The rows of a group lie close to one hidden flat surface of 7 dimensions, which may be shifted away from zero. Surfaces can cross.
Known rows, each followed by its group:
4,31,78,-46,5,-1,-23,13,-6,24,12
(6)
-26,44,20,-10,-2,2,51,-16,-2,44,17
(4)
24,18,-41,15,-14,-12,-15,-20,4,-44,9
(3)
-9,-8,40,-4,28,43,-18,17,-6,10,-3
(2)
5,13,43,12,53,60,-26,12,39,-6,19
(6)
12,-19,-13,-10,19,18,-35,35,-42,-18,23
(7)
3,-8,-18,21,5,14,8,26,-7,9,-4
(1)
1,51,52,16,-34,2,4,15,27,13,-45
(1)
10,-44,40,-10,14,-47,-42,-8,12,-34,8
(0)
-50,-26,5,33,-1,40,-5,13,-19,-18,8
(5)
-31,-4,8,42,-1,29,36,8,-5,26,-15
(1)
3,20,45,22,-2,-37,23,-9,-24,7,3
(1)
-64,-12,9,-16,-7,-9,23,4,-16,-12,-28
(0)
19,-22,0,10,7,-31,-11,-42,-66,-25,42
(4)
0,2,64,5,-5,10,-14,20,-26,30,55
(2)
14,-35,-40,-5,51,45,-32,27,-12,-20,-21
(7)
-43,-8,-34,35,60,55,22,9,11,-40,9
(0)
0,-23,6,0,-11,-14,-16,22,-5,5,26
(2)
9,38,2,-51,-34,-25,-5,6,18,19,12
(5)
-37,55,-15,-15,-26,13,32,-11,-63,-9,3
(0)
37,8,-10,-15,-37,-3,-24,12,23,20,-5
(0)
26,1,-48,44,-11,4,3,-15,-20,-15,6
(6)
57,-29,11,-14,-20,-47,-42,-29,-4,-3,-9
(7)
-18,-18,26,20,2,37,-7,-25,-30,-3,-16
(1)
9,7,33,-7,6,10,-64,24,-39,-59,49
(7)
-30,-31,-21,-16,-29,-18,2,41,-8,27,73
(7)
19,-17,-27,90,-4,-76,53,-3,-16,-12,-25
(1)
18,-5,-19,19,-11,3,-18,31,-13,-8,-24
(6)
-21,-5,34,1,19,-6,-5,3,6,-28,11
(0)
1,-28,13,-36,-4,-30,-23,-10,-7,-9,8
(2)
-22,-14,-22,12,32,11,45,-39,-25,11,44
(4)
-26,-16,-1,-25,-1,-29,2,-25,-34,-31,-6
(0)
-23,14,-34,-3,-23,-8,28,47,-3,15,-16
(2)
-2,-26,-2,47,-53,0,-10,-20,-22,-3,9
(5)
-34,-46,14,-13,15,-8,10,19,-28,8,-37
(3)
-25,17,-19,2,-5,8,21,5,24,-5,-21
(3)
21,-18,7,28,15,7,-34,15,-29,-30,-3
(3)
-15,-15,-5,-22,-9,-36,21,-18,0,11,-32
(4)
-44,-37,-19,-16,26,4,21,-15,-37,-14,-4
(3)
32,30,53,-5,-4,16,-47,15,36,-6,1
(0)
-51,10,19,-7,-29,-35,34,-5,26,-16,-90
(3)
-46,-13,15,-47,30,29,5,23,23,11,-50
(2)
0,4,-4,-28,3,1,6,8,-2,21,24
(3)
-30,-12,40,6,-27,2,4,-38,-35,1,-30
(1)
57,7,57,-17,78,-6,-9,-10,-4,25,-21
(5)
6,-34,-31,12,-10,-27,-8,16,14,3,34
(2)
17,32,9,-38,-16,-7,9,-4,-17,38,-1
(6)
-15,-48,25,-12,29,17,-29,35,11,-3,2
(2)
13,-4,20,-14,6,-1,-26,3,30,-9,-10
(0)
51,36,-11,24,-6,5,-19,-6,-43,-27,-54
(4)
26,-15,-4,39,-34,-23,-29,42,-39,-20,-35
(4)
29,-22,-15,-20,13,-21,-5,6,-90,14,-23
(7)
31,15,32,-5,-7,-26,-31,3,-46,-6,26
(5)
17,-3,-5,82,-5,3,23,31,9,25,37
(4)
39,22,27,-20,21,15,-18,-11,-26,28,38
(6)
2,4,18,-96,48,31,12,-3,28,73,-24
(6)
-16,6,18,31,-26,-11,14,35,-45,7,20
(3)
39,-12,4,64,-22,-19,-15,8,-22,-5,5
(7)
31,20,20,41,-22,-2,-22,45,-23,-4,23
(3)
5,37,-1,8,-23,29,2,63,41,28,-37
(1)
-5,-32,-47,52,28,12,35,-15,-2,1,15
(4)
-30,4,4,14,5,21,15,16,32,3,-5
(7)
-17,-10,29,13,13,10,15,-20,-35,7,6
(1)
-42,-59,10,-48,-25,-67,-10,64,-14,7,20
(2)
-66,-26,8,17,1,31,21,14,-16,4,3
(5)
34,18,7,-4,-5,30,-50,-4,43,-20,-22
(5)
-2,-45,-48,-31,20,-2,6,-1,0,-4,-45
(6)
35,-6,17,89,-32,19,19,3,24,62,1
(5)
-37,51,11,-46,-13,-12,24,-33,39,-16,-40
(3)
11,0,34,11,-25,-22,-20,-17,32,-8,0
(7)
48,-27,-36,3,25,-25,11,3,6,31,-8
(5)
9,-5,33,-8,-31,-47,-32,-1,-39,-22,8
(0)
-16,-2,-16,-9,46,68,-9,52,2,-1,-12
(7)
-16,-31,-25,12,30,28,11,19,8,11,-4
(6)
18,-16,19,37,-13,-22,-14,12,-25,-7,29
(4)
-12,-26,-25,-30,-3,-16,6,-9,-19,7,-26
(1)
-21,-40,-19,3,2,-3,-19,85,28,-8,-6
(2)
13,12,-17,-7,16,12,-4,-57,15,-29,-15
(6)
-3,25,58,7,12,19,-14,-7,-11,1,50
(4)
9,-32,28,-30,70,-22,14,-23,-25,18,-20
(5)

New rows. What belongs after each?
6,-32,-22,45,3,5,4,36,53,-1,-48
(4)
-7,-39,-41,15,58,53,4,2,39,-14,-18
(6)
-11,44,-28,-43,-30,13,16,-19,-10,15,-18
(0)
-6,-29,9,-43,-16,-37,-16,-30,36,1,8
(7)
-7,48,-23,-5,-11,11,13,-8,34,-8,8
(3)
83,-6,11,22,10,5,-35,6,-2,22,-54
(7)
39,17,-72,-11,-5,35,6,-3,40,33,16
(0)
42,15,18,-27,-42,0,-45,8,29,9,-34
(0)
1,35,-40,-3,-28,-13,30,0,-11,11,-9
(2)
-22,7,24,-17,-48,-9,4,-13,-26,14,-39
(1)
-8,28,59,23,-43,-38,-5,-18,14,-21,24
(7)
-3,26,-32,-36,-11,31,3,-11,26,4,-43
(0)
11,-28,-6,69,0,7,-5,40,14,-3,9
(4)
-32,18,7,-2,-15,35,1,48,-47,7,-13
(4)
-24,-42,-38,-9,30,-4,22,-20,-9,-12,-47
(7)
18,-36,-27,-45,3,-43,-19,-22,8,-14,-28
(3)
7,9,-52,17,-27,-16,20,19,37,2,-7
(3)
14,-11,47,-19,-16,-35,-25,10,24,13,12
(0)
-11,-42,-39,-14,-31,-27,16,12,18,36,-20
(0)
18,-26,2,33,-21,-13,5,-30,96,19,-38
(7)
-3,11,18,-32,9,13,-5,4,-7,14,-9
(1)
28,13,-32,16,-13,18,-9,5,4,-3,-37
(6)
22,34,49,60,-5,29,-31,23,28,-21,4
(7)
5,-8,-86,-26,-11,-19,31,-12,38,14,11
(3)
41,-17,26,35,38,27,-7,-13,30,20,-32
(5)
11,-30,-16,18,-4,-29,-10,-14,-52,-22,32
(6)
-23,-17,23,-17,-2,5,7,-36,8,18,-24
(5)
-4,5,-1,11,18,32,30,9,51,41,-57
(7)
49,-11,11,11,24,28,-70,15,-7,-40,-3
(7)
23,39,-20,-17,22,33,-25,-43,-28,-56,6
(0)
-22,9,7,-9,57,57,31,-9,41,37,28
(6)
-13,-45,-15,-21,2,-32,-26,43,-34,-31,-29
(2)
-37,-17,-22,-20,28,-12,27,-26,-2,-9,19
(0)
-2,-30,12,19,-3,34,-4,-53,55,14,-52
(5)
26,8,-28,-57,27,33,-38,-50,46,-35,-61
(0)
1,5,30,-6,-20,-24,12,-12,5,21,-17
(7)
31,-4,-12,-31,24,2,-15,-42,-9,-2,-9
(6)
12,28,-6,-3,-12,1,-1,21,42,3,-16
(3)
-17,2,4,-36,35,22,-16,9,-35,-23,-15
(7)
-4,7,21,39,37,-3,37,2,-14,17,20
(1)
11,44,37,19,-32,4,3,31,13,35,52
(2)
14,-24,-59,42,17,13,14,-7,-34,-19,-22
(4)
-31,-30,20,-6,-3,-11,-15,51,13,-16,-34
(6)
-9,13,35,-24,-16,-15,-19,8,12,-17,-31
(6)
3,14,16,-24,-8,-17,-6,-1,-11,5,-20
(1)
18,-44,-19,-39,-6,-19,-5,-11,39,37,-19
(7)
-13,1,4,-20,-3,-4,11,23,-7,32,19
(3)
-2,6,40,-22,2,-3,-25,18,-16,1,-1
(2)
-50,-13,11,11,-13,-7,36,26,-42,18,-1
(3)
12,-25,-5,-16,33,3,-29,-22,21,-35,-5
(0)
6,-9,-22,-2,3,7,5,4,-2,9,-17
(6)
-14,-12,-27,-8,3,0,-5,46,-38,-24,-45
(2)
-33,-11,11,-29,10,19,-6,-10,3,-17,-13
(5)
-31,25,-16,-31,3,-1,57,-30,-32,30,-18
(4)
13,-25,2,15,-35,-51,-2,-21,5,4,3
(7)
-6,-5,10,39,-6,-3,17,2,-18,4,-12
(1)
-6,-2,11,27,-4,9,-12,5,43,-20,10
(7)
23,0,-11,11,32,5,-3,21,-10,0,17
(1)
16,-50,-22,-11,1,-37,-16,7,-55,-7,4
(6)
34,-7,4,23,-2,-7,-20,27,-60,-3,9
(7)
-7,-12,9,7,-20,-21,26,-4,35,35,-15
(7)
-57,-6,5,13,-22,-36,40,-18,-11,-14,3
(7)
-20,-49,1,42,27,30,5,-8,-13,-5,-10
(5)
-17,6,4,-22,1,21,3,9,43,13,-24
(0)
32,-67,-12,5,1,0,-46,30,81,3,-46
(0)
-24,-12,-23,-4,-4,0,-1,72,-43,-13,-45
(2)
34,-30,-2,-8,64,10,2,-19,30,17,-41
(5)
47,26,60,22,46,22,-10,30,-3,28,7
(5)
32,-26,0,-2,-12,7,-51,30,27,-2,38
(7)
11,-15,-24,7,-4,-15,-3,-5,26,-22,-75
(1)
-22,-21,-3,37,-39,-26,15,3,35,4,29
(7)
-4,-59,31,-1,35,21,-40,23,-34,-7,4
(2)
41,-8,5,23,9,31,-37,24,39,5,-13
(7)
-1,15,28,-57,16,17,-35,27,-11,4,14
(7)
23,-14,11,-3,52,-29,16,24,-59,20,26
(5)
32,9,-8,-31,4,-6,-23,6,18,10,13
(3)
27,22,33,24,5,8,-23,-4,-19,-18,10
(4)
-16,64,15,-9,3,34,26,9,14,22,40
(0)
-24,-30,0,13,17,-6,-6,-9,9,-35,-3
(6)
-36,-2,13,-13,-1,17,-21,15,-26,-34,14
(5)
-26,20,-12,11,27,64,15,14,-48,0,11
(4)
30,41,-36,-4,-14,-4,-10,-12,44,-22,5
(3)
-11,20,0,5,50,34,9,-9,23,-17,49
(0)
15,21,16,7,1,-16,11,-22,22,11,-25
(4)
-24,13,-10,0,-23,-4,6,80,-1,12,-7
(2)
16,21,-26,-24,-65,7,-30,0,-28,-8,-72
(0)
-11,24,56,36,22,47,14,-15,32,3,-40
(1)
3,-19,45,33,27,18,27,-13,3,43,-18
(5)
-8,-10,-1,-2,0,13,-7,16,36,8,1
(7)
-18,-44,-18,-4,14,2,14,34,-12,31,-1
(3)
